Every row belongs to one group in each of 2 separate groupings. Each group adds its own fixed numbers to the row, and there is some noise. The rows also spread widely along 5 directions, which tell nothing about the answers.
(in the rows, 128 means zero)
Known rows, each followed by its group in each grouping:
[110 123 118 100 134 122 137 173 149 123  97 108 168 173 117 175 145  92
 147 120 171 175 164 121 156 165 129 127 131 128  97 121 111 178]
Tela E
[ 69 158  81 135 107 156 121  98 153 106 116 181 128 134 152 103 174 138
 153 155 181  59  98 105 115 171 116  97 134 119 132  94 110 127]
darep X
[112 115 121 146 110 133 127 161 178 116 141 129 157 166 115 158 104 136
 111 112 160 120 149  97 122 191  80 209 116 109 142 152 138 169]
Tela K
[131  55 109 143  72 173 112 180 158 143 125 161 175 116  89 160  99 152
 132 119 195  87 132  93 136 177  85 195 135  72 167 198 124 156]
rup W
[129  92  70 109  83 152 107 129 128 160 103 148 143 137 120 128 143 109
 154 129 161 145 139  99 152 160 150 134 129 113 113 115  96 129]
darep E
[131  76 108 141  83 171 105 187 174 150 108 147 164 122 107 153 100 151
 117 119 189  96 144 102 144 191  96 191 131  80 161 182 122 150]
rup K
[111 145 130 156  96 138 146  37 140  58 204 106  88 140 116 100  84  81
 135 163 107 163 159  54  69 161 110 221  92 181 106  89 157 159]
lebis U
[ 74 163  78 108 111 144 150 111 152 101 142 115 151 161 123 104 190  90
 140 180 152 128 142 103 105 147 128 104 129 126  96  66  90 171]
lebis W
[112 136 103 133 115 153 117 136 153 127  92 166 135 130 130 126 138 133
 153 139 217  92 121 131 154 163 132 104 125 114 132 124 113 140]
Tela X
[116 159 180 162 132 132 121  84 130  70 134 121  84 139 136 127 104 107
 155 154 186 161 139 100 124 167 115 149  96 164 122 116 158 144]
Tela U
[131 118 213 156 133 127 128 171 122  75 103 121 125 125 119 179  87 124
 156 125 189 159 154 100 149 161  95 173 123 138 135 183 160 143]
rup W
[145 101 176 128 121 140 120 126 119 108 121  90  90 122  99 150  72  89
 159 144 162 212 179  84 139 160 129 189 109 166 114 146 151 155]
rup U
[ 85 136 128 120 120 154 129 176 162 105 106 124 162 145 131 154 139 129
 124 135 178 122 122 107 121 183  86 133 141 109 135 143 113 179]
rup U
[128 123 109 121 102 141 107  86 109 136 100 146 101 126 135 108 151  95
 180 151 171 168 148 109 160 148 179 104 114 156  96  83 101 106]
darep E
[118 115 103 160  79 150 141 125 160 100 158 159 156 132 106 135 116 122
 121 141 153 103 132  78 105 172  84 199 119 108 137 145 133 152]
lebis W
[ 89 156 120 148 123 148 120 132 157 103  94 182 140 136 147 128 147 151
 145 144 217  65 101 131 133 175 112  94 125 114 139 126 128 141]
Tela X
[ 79 132  80 107 116 146 137 131 158 106 149 103 143 172 121 142 151 101
 132 153 123 141 141  85 103 170  98 159 138 130 108  99 108 182]
darep U
[ 81 147  99 125 118 146 116 140 164 113 100 162 162 160 150 139 167 141
 139 128 201  88 113 122 139 168 116  92 128 112 117 106 110 155]
Tela E
[144  96 134 134  92 170  93 111 125 143 107 132  98 100 113 116 112 119
 164 160 203 154 137 102 143 157 146 142 109 127 134 136 120 127]
rup U

New rows. What belongs after each?
[139  91 154 134 108 137 136 146 142 109 147  98 115 138  98 151  70 108
 138 124 151 171 188  79 129 173 107 235 110 135 131 158 160 156]
rup K
[ 56 153 122 139 126 140 159 162 176  65 134 148 160 149 143 155 135 140
 123 133 176  74 126  91 102 192  59 155 142 117 138 140 140 169]
rup X
[ 98 147 137 124 127 131 126 135 137  97 105 121 125 152 132 148 143 112
 145 142 153 168 125  99 130 172 106 136 127 138 118 116 123 157]
darep U
[121 110 172 171  97 158 112 119 135  84 127 165 113 105 123 132 100 144
 155 138 204  97 132  94 125 163 103 173 113 123 152 162 157 120]
rup W
[ 59 142  68 104 105 170 133 113 162 115 156 117 149 149 125  92 204 122
 154 180 180  83 138 104  91 149 131  99 133 108 107  72  89 169]
rup W
[ 99 109 110 160  85 152 127  94 154  92 178 158 134 147 120 132 109 137
 137 137 140  84 132  63  93 175  83 215 114 115 141 136 144 146]
darep W
[148  73 100 147  69 159  92  95 144 146 132 168 135 128 109 126  97 129
 150 124 191 116 140  97 146 157 141 175  95 109 138 146 131 137]
Tela E
[123 149 114 109 118 121 137  96 118 108 112 115 118 138 128 111 148  67
 160 164 154 202 164 106 143 142 166 109 116 167  78  71 110 135]
lebis E
[104  95  96 129  90 169 123 111 150 124 159 121 131 129 102 110 136 121
 151 163 173 104 153  84 109 149 128 171 123 115 128 119 116 158]
rup W
[104 118 104  86 120 149 125 134 139 131 112  97 141 147 118 127 160  89
 161 153 173 175 176 111 145 150 160 102 135 139  83  89 101 159]
rup E
[145  87  98 140  72 149 124 176 157 140 120 159 184 127  87 160 109 123
 116 123 164 116 125  89 139 170  92 196 124  86 155 181 118 157]
lebis W
[135  65  71 113  89 145 116 177 151 164 105 150 183 152 104 177 117 121
 134  98 147 142 144  93 155 179 110 183 139  90 134 168 108 158]
darep E
[ 93 119 120 143 114 117 146  85 146  64 187 123 130 172 134 148 104  99
 144 130 106 145 166  59  93 177  93 214 121 158 103 105 152 151]
darep E
[111 119 162 145 123 142 127 114 131  72 144 119 106 127 118 134 114 114
 159 160 183 139 155  89 115 153 114 162 120 145 122 127 147 138]
rup W
[134 139 128 154  80 148 109  42 124 105 133 169 105 109 133  83 126 108
 159 156 174 133 129  94 132 153 155 131  93 155 113  87 132 104]
lebis E
[157  84 147 160  72 175  83  87 131 129 131 154  87  87 105 114  72 129
 159 146 192 128 135  87 132 164 136 186  94 124 144 157 142 116]
rup U
[121  91 101 147  75 180 109 109 151 133 134 175 123  98 117 109 106 144
 148 142 199  69 131  96 123 173 128 162 116 114 151 145 133 123]
rup X
[101 169 156 149 141 124 121  65 120  80 125 119  67 144 163  99 151  93
 169 169 154 177 150 100 125 156 157 123 109 184 101  70 136 108]
darep K
[136 138 139 154 102 157  80 104 120 126  75 176  94 108 146 112 131 129
 163 152 198 139 100 117 155 163 138 101 109 136 142 125 121 100]
darep U
[128 136 123 148 104 139 123 144 150 118 105 138 131 134 121 132 126 109
 123 138 162 150 139 102 139 181 121 156 115 130 134 135 120 143]
lebis K
[137  91 100  91  97 156 104 124 117 160  98 115 121 117 109 117 143  97
 172 157 188 174 174 114 167 140 193 112 120 132  93 109  96 133]
rup E
